The rows of each matrix lie in a flat space through zero, up to rounding. After each matrix: how many dimensions does the smallest such space have?
(in the rows, 128 means zero)

[[ 82 112 134 141 110 165 100 120 164 120 115 114  90 124 152 132 108 146
  153  92 110  94 142]
 [112  90 185  96  48 140  97  70 118 127  97 150 101 137 168 169 125 106
  117 119 124 170 167]
 [134 185  62 124 203 146 141 173 105 141 153 161 141 101  82 135 140 183
  142 111 130  94 119]
 [141  96 124  83 114 173 100  79  59 106 164 104  92 133 153 155 135  92
  129 165 132 134 175]
 [110  48 203 114 135 103 157  88 138 125  74 116  74 135 164 154 116 137
  123  78  98 189  95]
 [165 140 146 173 103 169 111 101 130 129  98 115 136 114  93 122 115 143
   96 161 123 115 129]
 [100  97 141 100 157 111 153 127 148 118 137 127 102 146 139 121 124 164
  130  89 100 137  95]
 [120  70 173  79  88 101 127  80 133 108 132  90  91 173 145 144 134  91
  136 182 141 163 118]
 [164 118 105  59 138 130 148 133  25 149 110 177 130 141  84 153 159 123
  122 214 203 174 123]
 [120 127 141 106 125 129 118 108 149 112 132 133 100 132 111 148 132 173
  126 113 109 143 125]
 [115  97 153 164  74  98 137 132 110 132  28 143 143 115 171 159 116 134
  123 138 167 157 149]
 [114 150 161 104 116 115 127  90 177 133 143 135 127 143 115 162 128 145
  130 121  93 116 110]
 [ 90 101 141  92  74 136 102  91 130 100 143 127 109 148 180 151 122 138
  127 118 111 124 168]
 [124 137 101 133 135 114 146 173 141 132 115 143 148 145  94  89 130 162
  126 156 161 116  96]
 [152 168  82 153 164  93 139 145  84 111 171 115 180  94 176 153 138 105
  122 111 112 118 177]
 [132 169 135 155 154 122 121 144 153 148 159 162 151  89 153 118 129 105
  117  11  69 142 148]
 [108 125 140 135 116 115 124 134 159 132 116 128 122 130 138 129 124 123
  142 109 126 128 125]
 [146 106 183  92 137 143 164  91 123 173 134 145 138 162 105 105 123  85
   99 143 107 132  65]
 [153 117 142 129 123  96 130 136 122 126 123 130 127 126 122 117 142  99
  119 127 143 185 128]
 [ 92 119 111 165  78 161  89 182 214 113 138 121 118 156 111  11 109 143
  127 104 137  97 117]
 [110 124 130 132  98 123 100 141 203 109 167  93 111 161 112  69 126 107
  143 137 127 116 114]
 [ 94 170  94 134 189 115 137 163 174 143 157 116 124 116 118 142 128 132
  185  97 116  75 106]
 [142 167 119 175  95 129  95 118 123 125 149 110 168  96 177 148 125  65
  128 117 114 106 194]]
 => 11

[[117  79 129 162 136 132 136 113 141 136 142 137 115 153 111 160 142 165
  106 181 141 149 134]
 [ 79 167 103 141 139 129 150 150 146 103 133 117 118  90 145 128 126  91
  138 115  97  92 123]
 [129 103 113 144 134 121 116 170 123 131 139 145 162 134 112 134 146 117
  122 120 130 134 137]
 [162 141 144  98 135 119 132 109 126 134 128 106 126 147 128 110 138 105
  147 104 147 137 108]
 [136 139 134 135 109 126 109 100  98 150 110 122 145 148 148 159  76 174
  119 165 163 143 151]
 [132 129 121 119 126 132 167 107 121  86 128 108 160 140 122 110 110  77
  152 118 128  97  93]
 [136 150 116 132 109 167 120 122 188 126 118  91 120  92 140 126  61 129
  120 105 133 121 117]
 [113 150 170 109 100 107 122  87 122 147 136 131 125 165 133 121 146 110
  132 133 129 154 130]
 [141 146 123 126  98 121 188 122 197 102  93  96  68  43 137 121 156 101
  187  75 106 137 135]
 [136 103 131 134 150  86 126 147 102 153 145 134 114 151 124 151 158 149
  153 138 125 124 136]
 [142 133 139 128 110 128 118 136  93 145  91 152 105  88 148 123 141 164
  144 133 129 151 152]
 [137 117 145 106 122 108  91 131  96 134 152 130 146 194 126 145 115 145
  121 128 134 119 120]
 [115 118 162 126 145 160 120 125  68 114 105 146  97 160 157 107  86 165
  117 123 147  38  79]
 [153  90 134 147 148 140  92 165  43 151  88 194 160 139 133 118 148 182
   94 145 172 139 164]
 [111 145 112 128 148 122 140 133 137 124 148 126 157 133 109 125 173  80
  114 142 139 160 122]
 [160 128 134 110 159 110 126 121 121 151 123 145 107 118 125 103 178 134
  130 116 114 156 167]
 [142 126 146 138  76 110  61 146 156 158 141 115  86 148 173 178 100 184
  150 111  94 177 186]
 [165  91 117 105 174  77 129 110 101 149 164 145 165 182  80 134 184 134
  112 159 127 163 162]
 [106 138 122 147 119 152 120 132 187 153 144 121 117  94 114 130 150 112
  110 149 129 184 118]
 [181 115 120 104 165 118 105 133  75 138 133 128 123 145 142 116 111 159
  149 125 109 111 138]
 [141  97 130 147 163 128 133 129 106 125 129 134 147 172 139 114  94 127
  129 109 131  70 136]
 [149  92 134 137 143  97 121 154 137 124 151 119  38 139 160 156 177 163
  184 111  70 140 155]
 [134 123 137 108 151  93 117 130 135 136 152 120  79 164 122 167 186 162
  118 138 136 155 136]]
 => 14

[[114  93 149 116 132 154  81 132 155 152 132 116 128 106 130 121 133  94
  165 114  91 129 105]
 [ 93 107 158 135 140 151  81 124 132 144 136 134 139  99 144 129 126 120
  133 114 137 163 125]
 [149 158 136 150 130 117 176 125  97 120 157 148 139 154 137 154 120 160
   73 142 193 136 178]
 [116 135 150 149 140 130 132 121 104 122 141 147 144 127 144 146 122 145
   94 130 168 137 154]
 [132 140 130 140 108 114 147 142 119 116 117 118 119 135 122 121 131 142
  137 155 135 140 135]
 [154 151 117 130 114  84 155 121 149 138 126 135 127 141 115 122 145 120
  129 146 102  81 137]
 [ 81  81 176 132 147 155  42 126 147 153 141 127 139  81 145 125 145  89
  168 118  96 123 113]
 [132 124 125 121 142 121 126 116 147 139 134 146 128 127 121 134 138 120
  128 122 112 102 128]
 [155 132  97 104 119 149 147 147 108 117 125  93 102 154 120 115 117 139
  134 117 136 154 111]
 [152 144 120 122 116 138 153 139 117 134 140 115 118 149 127 126 117 144
  114 124 159 169 138]
 [132 136 157 141 117 126 141 134 125 140  78 124 109 142 122 112 132 153
  133 131 105 137 112]
 [116 134 148 147 118 135 127 146  93 115 124 113 119 130 138 123 127 154
  127 147 161 167 139]
 [128 139 139 144 119 127 139 128 102 118 109 119 144 136 144 128 113 133
  105 124 134 115 127]
 [106  99 154 127 135 141  81 127 154 149 142 130 136  99 132 128 139  98
  158 126 105 127 122]
 [130 144 137 144 122 115 145 121 120 127 122 138 144 132 136 134 120 136
  103 131 142 123 142]
 [121 129 154 146 121 122 125 134 115 126 112 123 128 128 134 124 134 133
  132 142 121 116 129]
 [133 126 120 122 131 145 145 138 117 117 132 127 113 139 120 134 123 148
  127 132 152 160 133]
 [ 94 120 160 145 142 120  89 120 139 144 153 154 133  98 136 133 148 129
  135 142 145 148 151]
 [165 133  73  94 137 129 168 128 134 114 133 127 105 158 103 132 127 135
  127 118 120 108 118]
 [114 114 142 130 155 146 118 122 117 124 131 147 124 126 131 142 132 142
  118 120 140 127 132]
 [ 91 137 193 168 135 102  96 112 136 159 105 161 134 105 142 121 152 145
  120 140 120 129 142]
 [129 163 136 137 140  81 123 102 154 169 137 167 115 127 123 116 160 148
  108 127 129 131 149]
 [105 125 178 154 135 137 113 128 111 138 112 139 127 122 142 129 133 151
  118 132 142 149 136]]
 => 9

[[125 110 118 154  85 143 123 165 140  96 162 133  83 129 113  95  91  92
  160 110 125 160 162]
 [110 151 142  96 146 121 137 112 138 166 114 121 165 136 137 173 144 162
   83 137 134 108 116]
 [118 142 135 106 138 120 132 119 142 155 121 115 153 129 133 154 147 149
   91 138 141 116 118]
 [154  96 106 170  99 135 113 155 126  79 152 128  77 112 115  62 115  80
  180 118 131 157 145]
 [ 85 146 138  99  94 131 137 157 186 163 157 104 139 138 121 169 119 142
   66 126 152 140 153]
 [143 121 120 135 131 122 122 126 129 122 127 119 125 116 128 109 145 121
  131 134 138 128 120]
 [123 137 132 113 137 122 130 121 137 147 122 118 147 127 132 145 144 143
  102 136 138 119 119]
 [165 112 119 155 157 126 121 104  77  96 103 150 117 120 134  92 134 114
  184 129 106 118 108]
 [140 138 142 126 186 129 137  77  57 127  78 171 154 144 145 150 122 153
  166 127  80  93  99]
 [ 96 166 155  79 163 122 147  96 127 184  99 132 187 150 143 207 138 185
   71 137 120  93 110]
 [162 114 121 152 157 127 122 103  78  99 103 150 120 121 134  97 133 117
  181 128 105 117 108]
 [133 121 115 128 104 119 118 150 171 132 150  92 120 109 121 108 155 116
   97 138 168 142 131]
 [ 83 165 153  77 139 125 147 117 154 187 120 120 178 150 136 207 131 178
   55 134 133 107 126]
 [129 136 129 112 138 116 127 120 144 150 121 109 150 120 133 140 159 143
   93 142 149 117 113]
 [113 137 133 115 121 128 132 134 145 143 134 121 136 133 127 147 126 137
  105 128 135 129 134]
 [ 95 173 154  62 169 109 145  92 150 207  97 108 207 140 147 218 171 198
   31 152 145  86  97]
 [ 91 144 147 115 119 145 144 134 122 138 133 155 131 159 126 171  78 142
  130 109  96 129 152]
 [ 92 162 149  80 142 121 143 114 153 185 117 116 178 143 137 198 142 176
   56 138 138 106 120]
 [160  83  91 180  66 131 102 184 166  71 181  97  55  93 105  31 130  56
  164 123 167 180 156]
 [110 137 138 118 126 134 136 129 127 137 128 138 134 142 128 152 109 138
  123 121 116 126 137]
 [125 134 141 131 152 138 138 106  80 120 105 168 133 149 135 145  96 138
  167 116  83 114 126]
 [160 108 116 157 140 128 119 118  93  93 117 142 107 117 129  86 129 106
  180 126 114 129 118]
 [162 116 118 145 153 120 119 108  99 110 108 131 126 113 134  97 152 120
  156 137 126 118 104]]
 => 3

[[107 136 131 131  79 157  89 148 105 152 165 105 121 120 155 113 112 115
  108 138 175 114 158]
 [136 125 125 127 153 111 147 117 141 112 113 142 135 130 114 137 135 133
  136 120 100 133 107]
 [131 125 132 126 122 136 126 131 122 139 122 118 119 132 132 124 128 131
  129 137 144 132 145]
 [131 127 126 128 139 120 136 123 134 120 122 135 132 128 122 132 131 130
  131 124 114 129 117]
 [ 79 153 122 139  48 163  58 159  99 142 218 111 139  99 169 110  97  94
   85 122 176  87 139]
 [157 111 136 120 163 119 162 116 136 134  74 125 112 149 111 132 144 150
  152 142 122 155 143]
 [ 89 147 126 136  58 162  69 156 100 147 199 108 132 107 165 111 102 102
   93 129 178  97 148]
 [148 117 131 123 159 116 156 116 138 125  90 133 121 141 112 134 140 142
  146 133 113 146 128]
 [105 141 122 134  99 136 100 138 121 124 171 129 141 112 142 124 115 111
  109 118 134 107 118]
 [152 112 139 120 142 134 147 125 124 150  83 111 103 149 123 124 139 147
  147 151 149 153 165]
 [165 113 122 122 218  74 199  90 171  83  61 171 142 142  79 156 157 151
  163 108  39 153  70]
 [105 142 118 135 111 125 108 133 129 111 171 141 149 109 135 130 117 110
  110 109 114 105  99]
 [121 135 119 132 139 112 132 121 141 103 142 149 148 118 120 137 128 121
  124 108  94 117  91]
 [120 130 132 128  99 149 107 141 112 149 142 109 118 127 145 117 120 124
  119 140 164 124 156]
 [155 114 132 122 169 111 165 112 142 123  79 135 120 145 107 136 145 147
  151 133 106 151 126]
 [113 137 124 132 110 132 111 134 124 124 156 130 137 117 136 126 120 117
  115 120 131 114 120]
 [112 135 128 131  97 144 102 140 115 139 157 117 128 120 145 120 117 117
  114 130 153 116 140]
 [115 133 131 130  94 150 102 142 111 147 151 110 121 124 147 117 117 121
  116 137 164 120 153]
 [108 136 129 131  85 152  93 146 109 147 163 110 124 119 151 115 114 116
  110 135 167 114 151]
 [138 120 137 124 122 142 129 133 118 151 108 109 108 140 133 120 130 137
  135 148 158 141 164]
 [175 100 144 114 176 122 178 113 134 149  39 114  94 164 106 131 153 164
  167 158 135 174 168]
 [114 133 132 129  87 155  97 146 107 153 153 105 117 124 151 114 116 120
  114 141 174 120 161]
 [158 107 145 117 139 143 148 128 118 165  70  99  91 156 126 120 140 153
  151 164 168 161 187]]
 => 2

[[177  93 111 150 120 108 137 143 105 127 145 109 168  88 141 130  87 142
  139 113 101 113  99]
 [ 93 141 127 113 108 166 147 124 144 104 112 153  96 152 119 118 161 109
  140 131 162 145 146]
 [111 127 134 105 110 162 161 128 135  91 123 160 119 147 131 124 148 114
  148 100 162 130 111]
 [150 113 105 155 119 120 122 139 119 138 129 105 137 103 126 123 108 134
  131 147 109 132 143]
 [120 108 110 119  77 186 186 141 131  68 119 163 118 133 130 112 144 106
  171 102 172 139 117]
 [108 166 162 120 186  57  60  88 130 205 141 101 114 114 122 144 119 133
   68 165  67 115 132]
 [137 147 161 122 186  60  75 106 122 186 147 102 146 119 134 149 107 148
   83 134  79 104 109]
 [143 124 128 139 141  88 106 117 116 161 142 105 138  91 131 132 100 132
  109 142  82 117 117]
 [105 144 135 119 131 130 122 116 136 134 123 134 108 136 122 127 142 119
  120 139 130 133 138]
 [127 104  91 138  68 205 186 161 134  61 106 154 118 147 123 107 151 114
  181 116 190 154 151]
 [145 112 123 129 119 141 147 142 123 106 130 134 146 132 135 128 123 134
  145 105 144 124 114]
 [109 153 160 105 163 101 102 105 134 154 134 131 122 141 129 140 136 130
  100 126 116 117 116]
 [168  96 119 137 118 114 146 138 108 118 146 122 164  94 143 130  94 136
  142 101 109 110  87]
 [ 88 152 147 103 133 114 119  91 136 147 132 141  94 114 122 127 139 102
  107 141 106 127 117]
 [141 119 131 126 130 122 134 131 122 123 135 129 143 122 134 131 118 133
  132 113 125 119 110]
 [130 118 124 123 112 144 149 132 127 107 128 140 130 127 131 124 129 122
  143 113 140 128 116]
 [ 87 161 148 108 144 119 107 100 142 151 123 136  94 139 118 129 149 113
  103 148 121 133 140]
 [142 109 114 134 106 133 148 132 119 114 134 130 136 102 133 122 113 121
  143 120 121 126 111]
 [139 140 148 131 171  68  83 109 120 181 145 100 142 107 132 143 103 143
   90 141  77 109 115]
 [113 131 100 147 102 165 134 142 139 116 105 126 101 141 113 113 148 120
  141 160 153 157 182]
 [101 162 162 109 172  67  79  82 130 190 144 116 109 106 125 140 121 121
   77 153  70 113 114]
 [113 145 130 132 139 115 104 117 133 154 124 117 110 127 119 128 133 126
  109 157 113 135 152]
 [ 99 146 111 143 117 132 109 117 138 151 114 116  87 117 110 116 140 111
  115 182 114 152 179]]
 => 4

[[200 107 141 117 145 172 123 127 158 143 127 117 141 154 153  95 108 137
  135 130 157 131 135]
 [107  91 149 102  85 161 155 113 124 159 118 140 114 133 122 102 150 134
  106 131 163 116 183]
 [141 149 125 112 147 145 146 150 139 105 131 138 112 114 132 131 135 156
  124  94 133 115 117]
 [117 102 112 141 132  95 141 105  89 143 149 113 118 161  69 129 139 151
   96  70 110  95 134]
 [145  85 147 132 214 144 157 101 145 139 130 114 126  95 145 119 135 157
  156 115 104 138 151]
 [172 161 145  95 144 132  91 146 124 128 143 131 113 137 132 133 144 133
  138 120 147 132 124]
 [123 155 146 141 157  91 107 103  86  86 103 169 129 177  83 154  97  69
  125 165 128 176 109]
 [127 113 150 105 101 146 103  79 102 159 143 168 109 165  79 130 122 128
  106 143 134 140 117]
 [158 124 139  89 145 124  86 102 135 151 150 116 135 106 131 120 116 118
  134 159 131 135 126]
 [143 159 105 143 139 128  86 159 151 161 125 119 119 126 146 142 111 104
  146 127 155 121 119]
 [127 118 131 149 130 143 103 143 150 125 155 146 144 141 137 118 136 133
  163 135 124 144 146]
 [117 140 138 113 114 131 169 168 116 119 146 171 109 124 123 126 142 152
  132 119 149 121 158]
 [141 114 112 118 126 113 129 109 135 119 144 109 153 132 110 141 121 138
  114 117 106 127 113]
 [154 133 114 161  95 137 177 165 106 126 141 124 132 206 126 106 154 168
  106 139 150 120 118]
 [153 122 132  69 145 132  83  79 131 146 137 123 110 126 168  97 108 109
  139 180 144 137 103]
 [ 95 102 131 129 119 133 154 130 120 142 118 126 141 106  97  75 120  94
   93 175 181 120 160]
 [108 150 135 139 135 144  97 122 116 111 136 142 121 154 108 120 167 128
  122 161 136 148 107]
 [137 134 156 151 157 133  69 128 118 104 133 152 138 168 109  94 128  88
  150 161 149 158 153]
 [135 106 124  96 156 138 125 106 134 146 163 132 114 106 139  93 122 150
  136 139 132 119 112]
 [130 131  94  70 115 120 165 143 159 127 135 119 117 139 180 175 161 161
  139 108 136 127 140]
 [157 163 133 110 104 147 128 134 131 155 124 149 106 150 144 181 136 149
  132 136 129 143 104]
 [131 116 115  95 138 132 176 140 135 121 144 121 127 120 137 120 148 158
  119 127 143 126 110]
 [135 183 117 134 151 124 109 117 126 119 146 158 113 118 103 160 107 153
  112 140 104 110 154]]
 => 16

[[150 103 108 132 163 114 183 124 145  93 124 101 124 172 128 109 145 140
  167 141  94 130 119]
 [103 181  94 123 129 115 130 139 115 119 144  94 137  80 126  97  79 154
  106 152 135  96 132]
 [108  94 238 141 110 129 136 136 111 107  97 123 106 134 128 137 151 100
  120 130 134 183 145]
 [132 123 141 143  92 129 142  90 108 112 113 105 123 153 152 131 133 134
  143  99 120 127 146]
 [163 129 110  92 161 135 137 188 145 182 180 191 143 134 115 108 107 124
  105 122  85 136 100]
 [114 115 129 129 135 209 136 141 145 148 112 138 132 108  89 136 138 161
  136 154 111 121  80]
 [183 130 136 142 137 136 179  95 167 144 153 160 110 168 118 130 125 118
  163  78 109 133 123]
 [124 139 136  90 188 141  95 167 106 152 112 134 186 128  95 115 114 101
  137 140 190 110 109]
 [145 115 111 108 145 145 167 106 165 132 142 117  98 195 111 133 146 110
  143 121 118 131 131]
 [ 93 119 107 112 182 148 144 152 132 196 117 123 145 132 103  97  83 132
  116 189  79  84 167]
 [124 144  97 113 180 112 153 112 142 117 173 158 119 194 109 116 145 129
  146 154 161 105 120]
 [101  94 123 105 191 138 160 134 117 123 158 166 164 183 114 100 146  95
  130 161 139 151 138]
 [124 137 106 123 143 132 110 186  98 145 119 164 129  69  99 136 117 138
  103 144 140 129  98]
 [172  80 134 153 134 108 168 128 195 132 194 183  69 121 155 108 121 100
  110 164 122 127  92]
 [128 126 128 152 115  89 118  95 111 103 109 114  99 155 129 184 144 142
  155  97 134 146 109]
 [109  97 137 131 108 136 130 115 133  97 116 100 136 108 184 117 123 128
   92 148 156 131 109]
 [145  79 151 133 107 138 125 114 146  83 145 146 117 121 144 123 196  91
  101 120 145 165 117]
 [140 154 100 134 124 161 118 101 110 132 129  95 138 100 142 128  91 170
  121 106 102  91 125]
 [167 106 120 143 105 136 163 137 143 116 146 130 103 110 155  92 101 121
  144 152 135 120 112]
 [141 152 130  99 122 154  78 140 121 189 154 161 144 164  97 148 120 106
  152 102 129 121 139]
 [ 94 135 134 120  85 111 109 190 118  79 161 139 140 122 134 156 145 102
  135 129 143 198 107]
 [130  96 183 127 136 121 133 110 131  84 105 151 129 127 146 131 165  91
  120 121 198 205 137]
 [119 132 145 146 100  80 123 109 131 167 120 138  98  92 109 109 117 125
  112 139 107 137 148]]
 => 19

[[192 116 157 141 105 122 143 119 120 121 125 110 139 159 119 130 100 143
  134  99 123 140 113]
 [116 221 169 117 149 127 154 125 151 112  91 107 103 142 153 156 116 143
  122 175 120 139 112]
 [157 169 153 151 104 168 123 114 156 129 116 106 126 126 139 145 129 130
  133 119 117 122 156]
 [141 117 151 207 139 142 153 111 103 136 156 135 177 143 143 100 143 138
  121 115 118 120  82]
 [105 149 104 139 181 116  97 159 131 135 112 111 155 114 116 114 168 140
  141 138 168 106 105]
 [122 127 168 142 116 199 131 131 128 122 159 119 141 126 131 149 122 144
   90 140 108 131  90]
 [143 154 123 153  97 131 170 142  94 112 113 178 143  94 150 127 127 111
  132 147 153 152 131]
 [119 125 114 111 159 131 142 144 129 161 107 120  98 145 153 157 135 101
   68 124 115 135 150]
 [120 151 156 103 131 128  94 129 164 115 120 131 142 119 148 158 142 115
  152 132 159 105 104]
 [121 112 129 136 135 122 112 161 115 216 141 134 124 141 116 115 191 142
  129 115 125 115 121]
 [125  91 116 156 112 159 113 107 120 141 154 154 127 170 131 137  96 109
  114  95  86 105 197]
 [110 107 106 135 111 119 178 120 131 134 154 208 112 110 122 158  89 104
  105 110 122 139 159]
 [139 103 126 177 155 141 143  98 142 124 127 112 191 159 116 143 112 110
  146 122 143 138 113]
 [159 142 126 143 114 126  94 145 119 141 170 110 159 149 137 110 139 167
  127 125 169 138 133]
 [119 153 139 143 116 131 150 153 148 116 131 122 116 137 164 121  76  94
  126 139  99 129 151]
 [130 156 145 100 114 149 127 157 158 115 137 158 143 110 121 173  83 117
  118 134 115 117 142]
 [100 116 129 143 168 122 127 135 142 191  96  89 112 139  76  83 192 126
  125 144 132 135 148]
 [143 143 130 138 140 144 111 101 115 142 109 104 110 167  94 117 126 167
  101 138 124 146 140]
 [134 122 133 121 141  90 132  68 152 129 114 105 146 127 126 118 125 101
  158 155 103 131 136]
 [ 99 175 119 115 138 140 147 124 132 115  95 110 122 125 139 134 144 138
  155 155  98 138 115]
 [123 120 117 118 168 108 153 115 159 125  86 122 143 169  99 115 132 124
  103  98 133 157 112]
 [140 139 122 120 106 131 152 135 105 115 105 139 138 138 129 117 135 146
  131 138 157 180  88]
 [113 112 156  82 105  90 131 150 104 121 197 159 113 133 151 142 148 140
  136 115 112  88 169]]
 => 19
